Each cloud of rows lies close to a flat space through zero, with a little noise off it, and is much wider in some directions of that space than in others. After each cloud: how many dimensions does that space have?
In the rows, zero is written as 128.

[[134 105 172 101 117 177 139 139 103 148 140 163 168 126  98 117 125  85]
 [106 157 100 124 125 118 127 113 114 149 122  79 118 122 135 138 117 126]
 [121  97 134 140 117 119 137 162 132 146 147 131 139 130 144 112 105 106]
 [ 94 146 113  88 108 130 103 103  79 106 126 163 147 151 109 128 121 139]
 [123 127 150 140 154 129 164 138 137 164  92 139 129 122 152 115 155 127]
 [128 153 116 115  97 134 131 132 151  85 151 129 120 114 111 110 141 137]
 [171 143 134 164 105 122 160 160 159 108 117 126 103 114 177 107 125 112]
 [157 145 152 121 144 159 129 133 122 131 118 170 131 133 128 128 138  99]
 [ 70 127 122 120 161 121 158 131 104 212  95 144 146 155 139 116 149 111]
 [124 123 130 121 156 115  92 129 126 123 141 120 123 133 121 151 115 153]
 [104 155 107 126 152 133 172 135 125 102  84 151 138 126 106 114 164 155]
 [ 82 157 102  96 166 132 128 108 108 119 105 127 143 127  78 137 152 168]
 [136 168  78 158 130 122 166 137 158 106 120 138 103 134 125 111 155 118]
 [ 86 156 101 102 116 121 122 150  96 140 140  79 137 121 125 130  82 108]
 [149 147  92 109  91 137  79  90 116  34 160 127 123 127  78 154 112 150]
 [ 99 123 110 102 131 139  93  61  97 165 135 207 138 194 101 132 166 117]
 [143 175 104 129 121 126 128 131 129  57 119  93 114  99 120 138 114 152]
 [156 163 154 119 126 114 101 138 150  99 130 125  95 110 159 125 121 159]
 [168 120 139 149  97 139 144 140 130 111 131  87 123 102 145 135 101  94]
 [144  50 171 142 150 123  91 135 158 175 169 154 133 147 126 134 130 121]
 [111 100 163 117 167 143 125 122 135 194 128 189 144 158 121 122 169 120]]
 => 10

[[154 106 147 135 125 174 139 110 149 127 105 119 145 143 136 117 164 114]
 [139 160 117 172 133 102 101 131 133 122 150 142 121 120 112 127 104 145]
 [110 128 122 107 123 107 133 133 111 131 142 138 125 128 121 144 117 129]
 [136  80 141  91 124 166 161 127 133 135  94 106 141 138 170 118 169 104]
 [146  85 161  90 117 202 177  78 153 125 106 111 164 171 121 132 194 100]
 [110 102 136  70 119 144 153 116 112 133 136 124 143 148 119 151 143 118]
 [151  79 169  91 118 212 169  82 154 130 105 109 164 174 121 130 201  97]
 [113  92 149  69 119 158 162  98 121 131 132 122 155 162 111 150 158 116]
 [110 150 132 117 122 112 120  90 124 127 177 149 138 145  61 156 110 144]
 [125 122 122 127 132 121 128 160 122 132 106 119 116 118 163 116 127 124]
 [ 96 137 135  73 119 112 139  87 111 125 186 144 147 153  57 173 114 147]
 [ 98 217  95 187 137  34  70 121 113 116 211 169 104 107  50 150  43 186]
 [ 98 169 119 121 126  81 115 108 110 119 190 156 125 130  57 164  87 161]
 [128 126 132 126 127 133 127 124 126 131 129 133 131 127 128 128 131 127]
 [105 146 119 120 127  95 118 128 113 127 154 145 128 128  99 149  99 144]
 [149 147 129 174 131 134 111 112 156 122 129 127 132 130 119 110 132 137]
 [122 128 114 133 132 113 121 155 119 134 114 133 116 106 153 120 111 126]
 [137 127 129 138 126 136 129 122 139 128 122 125 131 132 133 122 134 130]
 [ 99 171 105 127 133  71 106 132 103 123 184 152 114 112  83 154  71 166]
 [114 132 114 131 137 101 122 161 111 129 124 125 116 110 152 125 109 129]
 [129  74 134  89 125 159 159 158 121 138  79 101 133 127 202 117 162  93]]
 => 3

[[107 102 121 116 120 139 117  93 101 151 105 169 181 154 120 146  95 105]
 [110 176 194 136  65 119 130 159 229 131 154 165 124 135 116 184 176  31]
 [130 173 171 144 109 129 104 207 216 131 165 133  57 121 109 182 130 161]
 [ 82 165 119 108 141 116 205 118 170 132 141 180 183 171  74 111 117 112]
 [ 59  56 140 127 126 114 196  76  86 110  87 187 212 150 113 161  91  81]
 [ 83 123 149  92 110 136 157 109  97 124 181 148  70 172 103 206 137 103]
 [113 173 113 137 159 137  98 120 133 119 184 127 157 132  92 164 138 206]
 [127 133  97 112  86 144  99 140 109 110 157 106 113 121 138 189 172 137]
 [ 39 191 169 103  87 130  88  91 187 127 164 207 108 172  90 165 142 124]
 [135 123 175 162 120 117 140 139 128 168  88 148  48 112  97 134 154  99]
 [175  87 138 180  67  96 120 149 127 149 124 122  93  90 126 160  89 111]
 [129 116 165 118 159 108 128 196 151  57 170  68  95  76 134 149 208 103]
 [165  74 138 176 187 131 189 101  44 142  97 115 169 127 197  64 107 170]
 [123 130  96  89 129 133 209 130 119  98 156 103 168 134 134 168 160 102]
 [146 130 151 134  97 159 178 139 234  96 200 129 117  93 131 184  82  88]
 [167 130 118 144 109 123 152 127 126 160 152 127 140 139 123 116 105  90]
 [168  50 185 137 114  85 163  65 131  84 115 113 152  73 176 124 130  62]
 [179  83 189 157  64  80 175  63 177 172  84 196 119 127  95 117  99  55]
 [ 91  62 101 105 107 172  73 131 113  98  90 157 165 106 125 109 168  58]
 [134 156 110 145 116  88 104 128 103 164  61 117 117 103 135  56 145 110]
 [ 94 152 122 128 127 182 129 161 138  90 166  95  51 158 115 195 140 156]]
 => 16

[[143 121 121 159 109 101 114  99  85  94 117 151 116 133 111 131  94 102]
 [ 91 120  92 163 131 142  89 122 119  74 135 136 124 155  74 105 102  99]
 [ 35 131 123 165 151 161  94  74  69  96 152 145 169 123 159 142  85  61]
 [ 46 153 158 150 194 179  77  93 143 124 133 120 183  52 181 113  91  70]
 [106 119 106 133 145 158 134 155 161 134 136 111 133 122 107 149 135 136]
 [118 135 138 199 156 121 115 102  77  84 112 169  83 133 100 113  87  94]
 [155 129 112  76 122 132 164 160 178 181 131 135 186 118 167 124 139 154]
 [137 116 108 144 109 115 106 124 116  90 125 125 109 145  84 126 118 120]
 [ 42 118 103 184 118 138  41  62  56  32 143 129 133 148  92 114  76  51]
 [ 70 131 118 134 125 152  91 117 107  91 147 121 116 178 108  90 137 109]
 [109 127  87  77 123 172 135 216 212 133 153  97  82 228  51  57 213 199]
 [160 134 160 141 121  90 135  91  82 132 110 156 130 109 164 135 102 110]
 [177 138 142  79 128 120 182 165 165 190 126 142 133 139 162 113 163 175]
 [146 123 123 128 115 109 119 109 123 124 121 129 158  93 143 144 102 110]
 [146 120 100 104 135 148 133 189 215 145 129  90 129 110  87 131 158 166]
 [ 90 130 125 155 142 148  80 126 131  83 132 107 102 135  82 105 126 113]
 [127 159 185  96 161 142 140 127 154 182 126 122 140  91 196 111 150 140]
 [168 140 173 136 139 105 138 120 126 145 104 127 100  87 144 139 125 137]
 [131 139 174 139 123 105 107  88  74 109 119 131  84 142 139 110 134 121]
 [168 133 169 102 108  96 138 113 116 153 117 114 116 112 164 142 146 146]
 [171 109  79  90  94 118 142 165 181 145 128 118 171 122 107 135 134 152]]
 => 7

[[118 130 139 103 153 118 171 157  93  95 131 132 119 103 171 153 115 217]
 [145 142 115 140 114 133  97  87 144  98 114 159 130 160  97 116 134 109]
 [115 152 117 149 143 101 188 123  63 117 149 141 125 133 132 140 127 220]
 [116 154 128 141 185 117 146 152 128 144 128 114 134 167 164 122 113 103]
 [135 120  91 166 152  96 108  80 160 158 105 127 139 119  51 111 158  98]
 [160 151 123 127 179 119 180  76 103  87 134 157 159 151 106 110 118 142]
 [142 142 143 147 182  69 193 131 150 189 135  97 137  99  93 102 141  89]
 [146 107 112 115 147 114 129 127 134 144 136 109 149  95 105 112 128 135]
 [108 115 110 126  73 160  65 139 145 129 125 116 114 138 139 150 128 124]
 [123 126 164 171 175 128 198  92 116 157 124 127 128 128 107 137 136  64]
 [178 105 162  94 141 158 120 110 122  70 100 180 142 115 124  77 114  88]
 [122 135  81 168 160 147 119  56 108 125 141 123 164 180  89 152 124 118]
 [ 87  84 122 118  84 175  77 158 113 110 106 128 100 104 165 181 129 174]
 [151 149 140 140 168  79 182 124  86 130 130 161 131 122 109  67 131 152]
 [104 127  89 127 174 115 134 163  86 140 150  99 145 126 162 147 111 205]
 [129 124 117 144 202 140 151 109  97 135 136 124 166 154 128 122 107 111]
 [122 129 118 153 150 117 116 138 109 165 133 124 130 142 121  95 126 108]
 [151 111 127  98 157 106 147 158 116 136 137 120 148  88 133  95 119 153]
 [ 96  95 103 147 155 176 112 120  99 150 143  91 149 139 143 179 108 123]
 [189 141 147  86 140  97 179 127 134 133 164 123 161 102 107  66 123 117]
 [137 139 158 135 146 130 167 144  79 136 147 145 127 145 150  79 110 110]]
 => 9

[[129 126 144 144 140 116 115 131  96 126 135 135 145 136 141 119 128 129]
 [127 131 145 166 120 126 115 113  77 135 133 141 159 147 167 137 101 105]
 [142 112 128  62 129 126 100 122 174  91 114  87 113 113  72  79 164 143]
 [100 147 102 175  78 153 154  83 101 176 121 141 130 151 187 201  58  59]
 [130 129 122 116 130 127 129 128 142 125 127 126 113 124 115 126 136 132]
 [123 130 118 114 122 137 140 128 155 128 120 122 117 118 118 129 132 132]
 [114 136  96 124 106 146 156 121 164 147 117 130  99 122 124 163 113 123]
 [133 121 133 111 134 116 109 123 130 115 128 119 125 126 112 110 144 132]
 [129 125 127 122 137 114 120 119 132 131 133 129 106 143 111 126 143 118]
 [124 135 129 156 120 137 133 124 101 138 128 140 153 128 164 146 101 119]
 [115 157 137 233 117 144 162 140  35 172 138 179 189 138 229 188  64 115]
 [120 131 120 128 110 134 134 114 137 134 124 126 121 128 128 141 117 111]
 [132 114 141 136 117 119  95  94  94 125 131 122 143 153 143 125 115  92]
 [138 108 129  55 123 125 102 119 184  90 114  80 108 111  70  80 159 137]
 [121 133 110 127 107 130 131 101 136 144 124 122 112 144 126 148 113  98]
 [130 129 129 131 142 121 129 144 134 126 135 134 124 122 120 121 141 141]
 [138 119 137 103 155 108 114 145 143 113 137 121 113 127  93  99 167 149]
 [127 139 117 117 128 148 154 151 158 124 113 124 126 101 124 132 126 159]
 [144 124 148 129 173 106 119 174 121 113 145 141 131 121 105  97 172 177]
 [137 132 153 164 146 128 119 148  85 124 137 143 173 126 164 119 118 146]
 [140 135 158 165 152 131 130 169  79 119 133 147 187 106 162 113 119 165]]
 => 4
